The rows are grouped in 4 ways, from coarse to fine. Each group lies inside one group of the grouping before and may be the whole of it. The rows also spread widely along 12 directions, which tell nothing about the answers.
Known rows, each followed by its group in each grouping:
[ -9,  -4, -12,  -1,  -4, -24,   1,   7,   4, -10,   4,  -4,  -1,  17,  -2,
   7,   5,   0,  11,   4,   1,  -4, -12,   2,   2]
J_574 Vib numom J_373
[  2,  16,  15,   1,  -9,  19,  13, -16,  10,   6,  -6, -14,  -3, -32,  19,
  -8,   4, -20, -16,  11,  -9,  17, -15,  -2, -16]
J_936 Vati novu J_426
[ -4,  -5,  -6,  -7,  -3,  -1,   7,  -6,  -6,   5,   3,   3,  -1,  -9,   0,
   2,   5,   5,  -8, -10,  -3,  -3, -13, -20,  -3]
J_936 Samaf feser J_700
[ -1,   0,   3,  -5,  -4,  10,  11,   2,  -4,   0,   1,   0, -13,   2,  -4,
 -11,  -1,  -6, -10, -10,  -6,   3,  -8,  -4,  -1]
J_207 bifif gofek J_793
[  5,  -9,  -8,   8, -10,   8,   1, -29,  -9, -23, -16,  -1,   1, -10,  -3,
 -22, -12,  -6,  -3,  23,  -4,  -7,   8,   3,  -6]
J_936 Vati mesu J_360
[ 14,   3,   9, -13,  20,   6,  -1,  12,   2,   1, -14,  -7,  10,   3,  34,
  15,  21, -18,  19,   0,   9,   5,  16,  24,   0]
J_574 Vib vev J_651
[ -4, -20, -14,  -7,  -4, -14,  10, -12, -24, -23,   2,   7,  -2,  19,  -8,
   5,   7,  21,   6, -37,  11,  -6,  -7, -23,  -7]
J_574 ler Sube J_188
[-21,   9, -21,   8, -27,  -4,  -9, -14,  -3, -20, -11,  -8,  -5,   9,  -4,
 -30, -18,  -4,  -3,   6,  -1,   5, -16,   5, -11]
J_207 Bati lel J_879
[ -6, -12, -21,  -3,  -8,  -7,  13,  -5, -18, -20,  -7,   0,  -6,   9,  -4,
 -16,  -5,  -2,  -9,  -4,   6, -10,  -9, -13,   3]
J_574 Nop tuni J_739
[  3,  -6,  21,  20,   2,   7,   0, -10,  13, -18,  11,   8, -12,  11, -10,
 -15,  -3,   3,  -1,   5,  -2,  12,  10,   7,   4]
J_207 vuv tuk J_104
[ -7,  -3,  -5,  -5,  17,   4,   2,  18,   4,  -2,   1,  -7,  -1,   4,  13,
   1,   2, -11,  -2,  14,   0,  -2,  -3,  -2,  10]
J_936 Samaf feser J_561
[  5,  -5,  -5,   4, -10,  -9,  -2, -16,   6,   4,  -6,  14,   3, -13,  22,
  -8,  15,   2,  -6,  -1,  -2,   3,  -4,  -3,  -1]
J_207 vuv pema J_837
[ -5,   0,   7,  17,   9,   8, -17,   6,  12, -16,  15,   8,  -2,  17, -12,
 -11,   0,  21,  17,   2,  11,   7,  12,   7,   9]
J_207 bifif von J_256
[  6,  -3,  -3,  -9,  -6,   8,   1,  -3, -12,   4,   4,   8,  -9,   5, -27,
 -12,  -6,   8,  -4, -12,  -4,  -8,   9,  -1,   0]
J_936 Samaf Luti J_750
[ -3, -12,  10,  -3,   8,   7,  -3,  -3,  -5,   1,   1,   6,  -4,   8, -13,
   0,  -5,   1,  -4,  -3,  -6,   0,  14,   0,   0]
J_936 Samaf kazuv J_623
[-10, -12,   3,   2, -10, -18,   8,  -5,  -4,   6,   0,  13,  -5,  -3, -10,
  -6, -10,   2, -25,  -3,   2,   2,   2, -13,   2]
J_574 Vib vev J_993
[-12, -17,   7,   0,  20,   3,   4,   4,  -1, -15,   6,  -3,   0,  16,   6,
  16,  14,   9,  12, -14,   2,   5,  -6, -11,  -3]
J_574 kel Reko J_36
[-11,  -2,  -6,  -8, -14,   1, -11, -15, -10,   7, -12,   1,   2,  -1, -17,
  -5, -13,  -1,  -3,   1, -10,   0,   7,   7, -15]
J_936 Vati mesu J_605
[ -6,  13,   6,  -1,  -1,  10,  -6,  -9,  -2,  -1, -10,  -4,   8, -14,  16,
  -1,  -8,  -1,  -5,  -6,  14,  14,   7,   1,  -7]
J_207 vuv leliv J_627
[  2,  -9, -16, -10,   6,   5,  23,  -4, -14, -16,  -5,  -4,  -3,  -5,  20,
  -1,  10,  -6,  -6,  -5,   2,  -8, -14, -21,   2]
J_936 Vati novu J_406
[-13, -12,   3,  -2,  -3,   6,   4,  -4,  -9,  11,  -6,   8,  -2, -14,  -6,
  -7, -10,  -2, -28,  -1,  -2,   3,   2, -16,  -2]
J_574 Nop tuni J_187
[ 14,  30,   2,   7, -20,  -2,   6,  -9,  13,  -3,  11, -15,  -3,  -8,  -6,
 -10,   6,  -1,  14,   1,   6,   8, -14,  10,  -8]
J_936 Zusel fata J_200
[ 29,  -5,  -1, -14,  11,  -6,  18,  16,  -6,  -3,   3,   4,  -8,  15,   6,
   5,  24,  -7,  14, -16,   5, -10,  10,  14,  13]
J_574 Vib Musem J_847
[  1,  -6, -33, -19,  -9,   8,  -8,  17, -21,  26,  -3,  14,   0,  -8, -26,
 -10,  -4,  11,  -4,   6, -16, -29,   1,  -6,   9]
J_207 tefum Mosit J_894
[  4,  -2,   6,   8,   0,  -1,   9,  -9,   1, -19,  -3,  -9,  -3,   3,   1,
  -3,   2,  -6,   5,   5,   5,   3,  -1,   4,  -4]
J_574 kel fuzud J_311
[ 18,  -1,  -3,   2,   4,   1,   1,   2,   2,  -3,   3,   3,  -1,  -5, -13,
  -6,  -4,  -1,   5,  22,   1, -15,  14,   7,  14]
J_936 Samaf Luti J_86
[-3, -3, -7, -8,  4, -5, -2, 15, -2, 14, -3,  7,  2, -1,  7,  2,  6, -1,
 -4, -3,  4, -3,  5,  0,  5]
J_574 kel kete J_940
[ -5,  -6,   1,   7,  -4,   9, -12,  -9,  -4, -10,  -5,  16,  -4,   9,   0,
 -24,  -7,  10,  -6, -14,   7,  10,  17,   5,  -1]
J_207 Bati lel J_804
[-37, -28, -18,   5,  -5, -12, -16,  -7,  -1, -11,   0,   0,   1,  21, -16,
   7,   3,  11,  10,   8, -24,  -1, -23, -14, -15]
J_574 ler tenab J_682
[ -5,  14, -18, -12, -13,   1, -10,  -1, -15,  -2,  -5,  -7,   2,   8, -18,
  -6, -12,   5,  13,  -6,   5,  -5,   5,   9,  -8]
J_936 Vati Gapo J_910
[ -2,   5,  -8, -16, -14,   0,  14,  -6, -11,  11, -19, -14,  -2, -22,   3,
   1,  -6, -25, -17,  13, -12,  -6, -13,  -2, -11]
J_574 Vib numom J_373
[  7,   0,   1,  -3,   1, -16,  -6,  -8,   2,  -8,  -3,   0,   5,  10,   5,
   6,   5,   1,  16,  -3,   9,  -1,  10,  12,   0]
J_936 Samaf Luti J_86
[-23,   4,  -5, -10,  11, -25,  -2,  25,   6,  11,  13,  -7,   7,  12,   0,
  27,  -3,   8,   5,  -3,  11,   2,  -7, -10,   6]
J_936 Vati novu J_406
[  5,   0,  -8,  -3,  -2,  -5,   3,  -2,  -1,  -5,   1,   1,   0,   5,   7,
   1,  14,   6,  10, -13,   0,  -2, -10,  -2,   0]
J_207 Bati lel J_879
[  0,  19,   6,  -5,   3,  13,  -5,  21,   1,  17,  14,  -6,  -1,  -3, -32,
   2, -13,   8,   5,   5,   3,   0,  11,   7,   4]
J_936 Vati Gapo J_910
[-10,   6,  -4,  -2,  -1,  -2,   3,   2,   0, -11,   1,  -6,   0,   6,  10,
  -1,   2,   3,   4, -12,  10,   6, -13,  -6,  -2]
J_207 bifif gofek J_793
[-39, -11,   0,  -2,  -4,   3,  -5,  -4,  -2,   5,  -5,  -2,  -6,   4,  -8,
  -4, -19,  -6, -23,   5, -16,  12, -10, -14, -13]
J_936 Vati novu J_406
[-30,   0, -23,  -9,   9,   5, -20,  21,  -9,   0,  -8,  -5,  10,  10,  -1,
   2, -15,   7,   4,   6,   4,  -5,   0,  -4,   3]
J_207 Bati lel J_879
[ -8,   1,  -2,   3,   1,  -2,  -2,   8,   3,   5,  -3,   4,   0,  -6,   5,
  -9,  -8,  -3, -13,  10,   9,   2,   6,  -1,   6]
J_574 kel Reko J_36
[ 25,  -7,   9,   3,   1,  29,  11,   0,   1,  -3,   4,  -7, -17,  -3, -28,
 -10,  13, -14,  11,  22, -31, -12,  -1,  16,  -2]
J_574 kel kete J_940
[ 12,  -1,  -2,  -2,  -7,  15, -19,  -5,  -3,  20, -10,  19,   3, -13,  -5,
 -15,   5,   4,   1,   2,  -5,  -2,  23,  16,  -4]
J_574 kel Reko J_36
[-15, -10,  -6,  -9,   1,  18,  15,   5, -13,  -2, -10,  -9, -12,  -7,  -1,
 -11,  -8, -20, -24,   9, -17,  -1, -14, -12,  -4]
J_574 Vib Musem J_847
[ -6,   4,  -3,  -9,   5, -12,  14,   3,   2,  -7,  -8, -23,   4,  -5,  16,
  20,   2, -18,   4,  15,  -1,  -4, -19,  -2,  -1]
J_207 bifif von J_256
[  9,   4,  -4,   8,  -7, -14,   2,   5,   7,  -5,   9,   1,  -2,   2,  -5,
  -6,   4,   2,   3,   8,   8,  -2,  -1,   5,   5]
J_574 ler Sube J_188
[ 20,  13,   8,   0,  -6,   9,   9, -15,  -2, -12,   3, -13,   2, -11,  -9,
   6,  10,   7,  22,  -6,   2,  -2, -10,   3, -10]
J_207 bifif gofek J_793
[-16, -17,  -4, -14,   6,   3,   5,  -1, -16,  -5, -19,   4,  -8,  12,  13,
 -11, -13, -19, -23,  -4,  -1,   3,  14,  -1,   1]
J_936 Vati novu J_426
[ -3, -12,  18,  10,   7,  13,  -5, -12,   9,   4,   0,  20,  -3,  -8,  15,
 -13,   6,   3, -17,  -2,   0,  18,  16,  -3,   0]
J_936 Vati novu J_406
[ -5,  -1,  -8,  -1,  -2, -11,  -3,  -1,   6,   1,   3,   0,   3,   3,   4,
   5,  10,   2,   9,   6,  -5,  -1,  -8,  -1,  -2]
J_936 Vati novu J_426

New rows. What belongs after each?
[  5,   5,   5,  -8,  -2,  12,   9,  -5,  -2,  -2,  -6,  -2,  -4,  -3,  19,
  -5,  17,  -9,   0, -20,   2,  12,  -5,   4, -10]
J_574 Vib numom J_373
[-20,   0,  -1,   2,   0,  -2,   1,   2,   3, -13,   7,  -8,  -1,  13,   8,
   0,   5,   6,   5, -11,   2,  11, -20,  -7,  -7]
J_207 tefum Mosit J_894
[ -6,   4,   0,   9,  -6,   0,   1, -10,  -7, -26,   4,  -9,   1,   3, -19,
  -6, -10,  14,  10,  -3,  13,   4,  -3,  -5,  -7]
J_574 Vib Musem J_847
[-21,  -6,   8,  -2,   5,   3,  -1,  13,   9,  13,   8,  -3,  -9,   6, -10,
   6,  -1,  -4,  -9,   5, -17,   6, -13,  -5,  -1]
J_207 bifif von J_256
[ 19, -12,   5,  -9,  -2, -21,   6,  -7,   0,   5,   5,  13,  -6,  16,  -5,
   7,  17,   2,   7, -19,  -3,  -6,  10,  10,   3]
J_936 Samaf Luti J_750
[ 17,  -1,  18,   6,   1,   4,   8, -31,   4, -12,  -4,   0,   7, -21,  16,
   3,  11,   3,   3,  -5,   8,   8,   4,  -4,  -9]
J_936 Samaf Luti J_86
[  0,  17, -13,   1, -28,  -2,  -3, -16,  -3,  -2, -12, -10,  -1, -13,  -4,
 -18,  -9, -10,   0,   9,   0,   0, -10,  11, -16]
J_574 kel Reko J_36
[  0, -10,   6,  -6,   8, -14,   8,   1,  -4,   2,   1,   2,   1,   2,  -1,
  20,   0,   2,  -5,  -5,   2,  -4,   4,  -9,   7]
J_207 vuv leliv J_627
[  4, -23,   6,  -6,  15,  -2,   1,  -2, -14,  -6,  -9,   5,   2,   6, -15,
  15,  -6,   3,   3,   4,   0, -13,  23,   1,   4]
J_574 kel Reko J_36
[  7,   4,  -6,  -2,  -6,  17,  -9,   4,  -8,   1,  -2,   1,  -3,   1, -16,
 -15,  -3,   1,   4,   1,  -1,  -2,  10,  11,  -4]
J_574 ler Sube J_188
[ -6,  -2,  -6,   2,  -6,  11, -27,  -4,  -1,   4, -17,   7,   2,   4,  -5,
 -18,  -7,  -5,   7,  15,  -7,   1,  20,  25,  -8]
J_574 kel Reko J_36
[ -1,  -8,   7, -12,  17,  15,   4,  13,  -2,  -4,   5, -19,  -3,  16, -13,
  25,  20,  -5,  28,  -2, -22,  -2, -13,   8, -10]
J_574 Vib Musem J_847
[-18,  -4,  11,   9,  -6,   2,  -9, -14,   6,  -8,  -4,  -8,   2,  -2, -13,
   2, -10,  -1,   1,  14,  -9,  10,  -4,   3, -14]
J_574 Vib numom J_373
[-28,  -2, -10, -11,  -5,  -7, -14,   4, -13, -10, -14, -13,   0,  28, -11,
  -1, -24,  -9,   5,   1,  -1,   1,   5,  17,  -9]
J_207 tefum Mosit J_894
[  3,   0,  -2,  -6,   5,  12,  -2,   5,  -7,   4,   4,  -2,   5,  -5,  -3,
   9,  12,  10,  10, -12,   1,   0,  -3,  -6,  -7]
J_574 ler Sube J_188
[  1,   0,   2, -16,  14,   6,  20,  23, -15,   7,   4, -13,  -3,  -1, -21,
  19,  -5,  -2,  -2,  -6,   5, -12,   0, -11,   6]
J_574 kel fuzud J_311
[ 16, -24,   1,   0,  -1,  -8,  -7, -13,  -5, -17,  -7,  15,  -8,  30,  -5,
  -7,  18,  -1,  20, -11, -11,  -2,  18,  25,  -3]
J_574 Vib Musem J_847
[ -4, -17,  26,  21,  -3, -28,   8, -26,  22,  -7,   6,  14,  -2,  -4,  18,
   5,   8,   1, -17,   2,  -1,  19,  -4,  -9,  -1]
J_207 vuv tuk J_104
[-15,   4,  -5,  -3,  -8, -13,  -7, -12,  -7, -11,  -5,  -9,  11,   3,   2,
  11,  -1,  10,  12, -16,  14,   9,  -6,  -4, -18]
J_574 ler tenab J_682
[ -2,  -2,  -8,  -4,   8, -11,  -6,  13,   1,   2,   8,   6,   3,  11,  -2,
   7,   4,  10,  11,   0,   8,  -5,   8,   1,   9]
J_936 Vati novu J_406
[-15, -13, -17, -18,   0,  -6,   3,  16, -15,  15,   0,  -6,  -7,  11, -38,
  13, -16,  -4,  -5,  14, -22, -21,  -6, -10,   5]
J_936 Zusel fata J_200
[-19,  -3,  -3,   5,   0, -26,  -1,   7,   9, -11,   4, -13,   1,  15,  -5,
  13,  -4,  -3,   9,  15,   1,   1, -12,   1,  -1]
J_574 kel kete J_940
[ 13,   6,  -4, -13,  -3,  -8,   3,   5,  -7,   9,  -3,  -7,   5,  -3,  -3,
  14,   7,  -4,  10,  -5,   3,  -6,   2,   8,  -5]
J_574 ler Sube J_188
[ -7,  -4, -13,  -9,   5,  -6,  -9,  26,  -4,  17,  -4,   8,  -1,  11,  -6,
  -3,  -4,  -4,  -4,   6,   3,  -8,  14,   8,  10]
J_574 kel fuzud J_311
[ -1,   0,  -6, -15,  -2,  -5,   6,  -7, -20,   3, -17, -11,  12, -17,  -2,
  17,  -9,  -5,  -3,  -1,   7,  -7,   4,  -7, -10]
J_574 ler tenab J_682
[  1,   3,   0,  -6,  -9,  -6,  -2,  -2,  -7,   4,  -7,  -3,   1,   3, -15,
  -1,  -6,  -4,   2,   0,   2,  -1,   7,  11,  -5]
J_574 Nop tuni J_739
[-12,  -5,  -2,  -1,  -4,  -8,  -1,   3,  -7,   1,  -3,   3,  -4,   7, -14,
  -4, -11,   2,  -8,  -4,   5,   0,   5,  -2,  -2]
J_574 kel fuzud J_311
[ 18, -19,   5,  -4,   3,  22,   3,  -8, -10,   5,  -5,  14,  -5,  -5, -11,
  -8,  16,   0,  -1,  -4, -16,  -6,  11,   2,  -2]
J_574 Nop tuni J_739
[ -7,  -5, -11,  -8,   3,   0, -25,   2,   1,  14,  -8,  12,   9,   7,  10,
   2,  10,   4,  14,   0,  -6,   1,  13,  13,  -5]
J_936 Vati novu J_406
[ -6,  -3,  -9, -11,   6,  13,   3,  23, -11,   5,   1, -12,  -7,   6, -30,
   4, -10,  -7,   3,  16, -13, -16,   0,   2,   4]
J_574 kel kete J_940
[-27, -17, -10,   0,   0,  -9,  -6,   7,   2,  -6,  -5,  -6,  -4,  17,   1,
   1,  -3, -11,  -5,  14, -15,   3, -14,  -3,  -6]
J_574 ler Sube J_188
[-14,  24, -18,   2, -21,   7,  -8,   1,  -5,  -5,   2, -11,   2,  -6, -15,
 -18, -11,   9,   6,  -1,   8,   5, -16,   0, -11]
J_574 Vib Musem J_847
[-15,   1, -22,   1,   3,   9, -10,  13,  -4, -10,   2,   3,  -1,   8,   1,
 -16,  -4,   9,   4,   5,   7,  -5,  -6,  -7,   9]
J_207 bifif von J_256
[ -5,  19,  -7,  -4,   7,  20,   4,  14,  -1,  -7,  -3, -14,   1,  -9,  21,
 -10,  -1,  -8,   1,   3,  15,   5,  -8,  -1,   3]
J_207 bifif von J_256
[-20,  16, -12,  -3,  -9,   4,  -4,   3,  -3,  -1,  -1, -11,   1,  -7,  -6,
 -14, -22,  -1, -11,   8,   9,   2,  -8,  -6,  -3]
J_936 Samaf Luti J_750
[-20,  -3,  12,   9,  15, -15,   1,   9,  15,  -2,  17,   2,   7,   1,   9,
  20,   1,  16,  -4,  -2,  13,  12,  -9, -21,   8]
J_207 vuv tuk J_104
[-12,   6,  17, -14,   0, -23,  -8,  -2,   3,  21,  -1, -13,  11,   0, -16,
  43,  -3,   3,  14,  -7,  -3,   5,  -2,   7, -15]
J_207 bifif von J_256
[ -2, -11, -17,  13,  -2,  -2,   1,   9,   6, -18,  16,  10, -14,  22, -10,
 -21,  14,  11,   9,   2,  -4,  -7, -13,  -4,  10]
J_574 kel Reko J_36
[ 13, -25, -20,  -1,  -7, -11,  14,   0,  -8,  -9,  -3,  15, -16,  10,  -3,
 -19,  13, -10,  -8,   9, -18, -19,  -6,  -1,  12]
J_574 Vib Musem J_847
[ 10,   1,   0,  -6,   0,  16,  16,   4, -11,   4,   2,  -2,  -8, -13, -11,
  -4,   2,  -2,  -7,  -3,  -2,  -8,  -3,  -9,   1]
J_574 kel Reko J_36
[  2,  -4, -18, -10,  -4,  -8,   0,   0, -12,  -5,  -7,   4,   3,   4,   8,
  -2,  10,   3,   8, -12,   5,  -6,  -2,   0,  -2]
J_574 Vib Musem J_847
[  9,   8, -18,   0,   4,  13,  11,   3, -11, -29,   9,  -6,   3,   2,  10,
 -10,  13,  18,  19, -15,  20,  -8, -13, -12,   6]
J_207 tefum Mosit J_894
[  4,  -1,  -1,  -5,  12,  11,  15,  22,  -6,   2,   9,  -5,  -7,  -3, -20,
   2,  -8,   2,  -8,   7,  -2, -13,   0, -10,  17]
J_207 Bati lel J_879
[ 23,   8,  14,   1,   0,  -3,  20,  -2,   9,   6,  10,  -1,  -3, -17,   4,
   9,  14,  -3,  -2,   1,  -1,  -1,  -6,  -3,   6]
J_207 vuv tuk J_104
[  0,  -5,  -8,   0, -10, -16,   0, -15,  -5, -10, -10,   1,   6,  -1,  14,
   0,   5,  -2,   0,  -5,   8,   3,  -3,  -1,  -9]
J_574 ler Sube J_188
[-13,   1,  -7,  -8,  -1,  -5,   0,  15,  -6,  -4,  -7,  -4,  -6,  18,   4,
 -12, -14, -14,  -9,   1,   4,   1,   4,  12,   5]
J_207 tefum Mosit J_894
[ 18,  10,  26,  16,  -3,  18,  17, -10,   7,  -9,  20, -10,  -8, -18, -37,
   1,  -1,  13,   6,   6,   0,   2,  -4,  -6,  -5]
J_574 kel Reko J_36
[ 12,  15,  18,  12,  -4,  -1,   2,   0,  14,   7,   5,  -4,   2, -22,  -9,
  -3,  -6,  -2,  -4,  21,   9,   5,  10,  10,   3]
J_574 kel kete J_940
[  5, -17, -15, -13,   2,  -7,  -5,  -9, -14,  -4, -23,  -7,   5,   7,  -8,
  11,  -4, -16,  13,  26, -18, -21,  11,  14,  -1]
J_936 Zusel fata J_200
[ -3,  -3,   8,  -9,   2,   2,  11,  -7, -11,  -4,  -6,  -8,  -3,  -2,  -6,
   9,  -7,  -4,  -5,  -8,   1,   1,  -1,  -5,  -6]
J_207 bifif von J_256
[  3,   6,   3,  -1,   2,   2,   8,   7, -10,  -2,   7,   7,  -1,  -1,  -8,
  -5,  -4,  16,  -5, -24,  27,   2,  13, -10,   5]
J_574 kel fuzud J_311
[  3,  12,   3,  -8,   0, -27,  -9,  18,  16,  22,  11,  -8,   5,  13, -11,
  25,   9,  -2,  22,   7,  -3,  -1,   1,  20,   3]
J_936 Zusel fata J_200
[  9,  -1,   4,  10,   1,  -9,  -4,   0,   9,  -3,   8,   0,   3,  -2, -16,
   7,   4,   9,  15,  16,   1,  -7,   4,   6,   3]
J_574 kel Reko J_36
[-13,  -8,   3,  -5,  29,  14,   0,  18,   5,  -6,  -9,  -7,   2,   9,  33,
   3,   3, -19,  -4,  13,   3,   8,   8,   3,  10]
J_936 Zusel fata J_200
[ -8,  -7,  -2,  -4,  -8, -14,  -9, -11,   7,   6,  -4,   3,   0,  13,   8,
   4,  14,  -4,   8,  -6, -14,   8,  -8,   7, -12]
J_936 Zusel fata J_200
[  0, -10,   1,  -4,  16,   7,  -9,   7,   5,  16,  -2,  15,   9, -12,  23,
  10,  18,   7,   0,  -1,  -3,   2,   7,  -6,   6]
J_207 vuv pema J_837
[-19,   0, -10, -17,  17,   2,   2,  27,  -7,   8, -11, -13,   7,  -3,  17,
  14,  -5, -15,  -6,   9,   3,  -1,  -3,  -4,   4]
J_574 Vib Musem J_847
[  1,   6,  -7,  -7,  -2,   3,  -9,  -1,  -6,   1,   4,  -1,   5,   1, -18,
   2,  -3,  14,  14,  -3,   4,  -7,   5,   2,  -3]
J_936 Samaf Luti J_750
[11, -8,  5,  4,  5, -8,  3,  1,  4, -4,  3,  4,  0,  3, -1,  5, 11,  2,
  9,  5,  2, -4,  7,  5,  5]
J_574 kel kete J_940
[ -4,  -6, -17,   5, -19, -28,  -9, -16,   3, -13,  -4,  11,   3,  12,  12,
 -10,  15,   9,  13, -11,   3,   4, -11,   4,  -9]
J_574 Vib Musem J_847
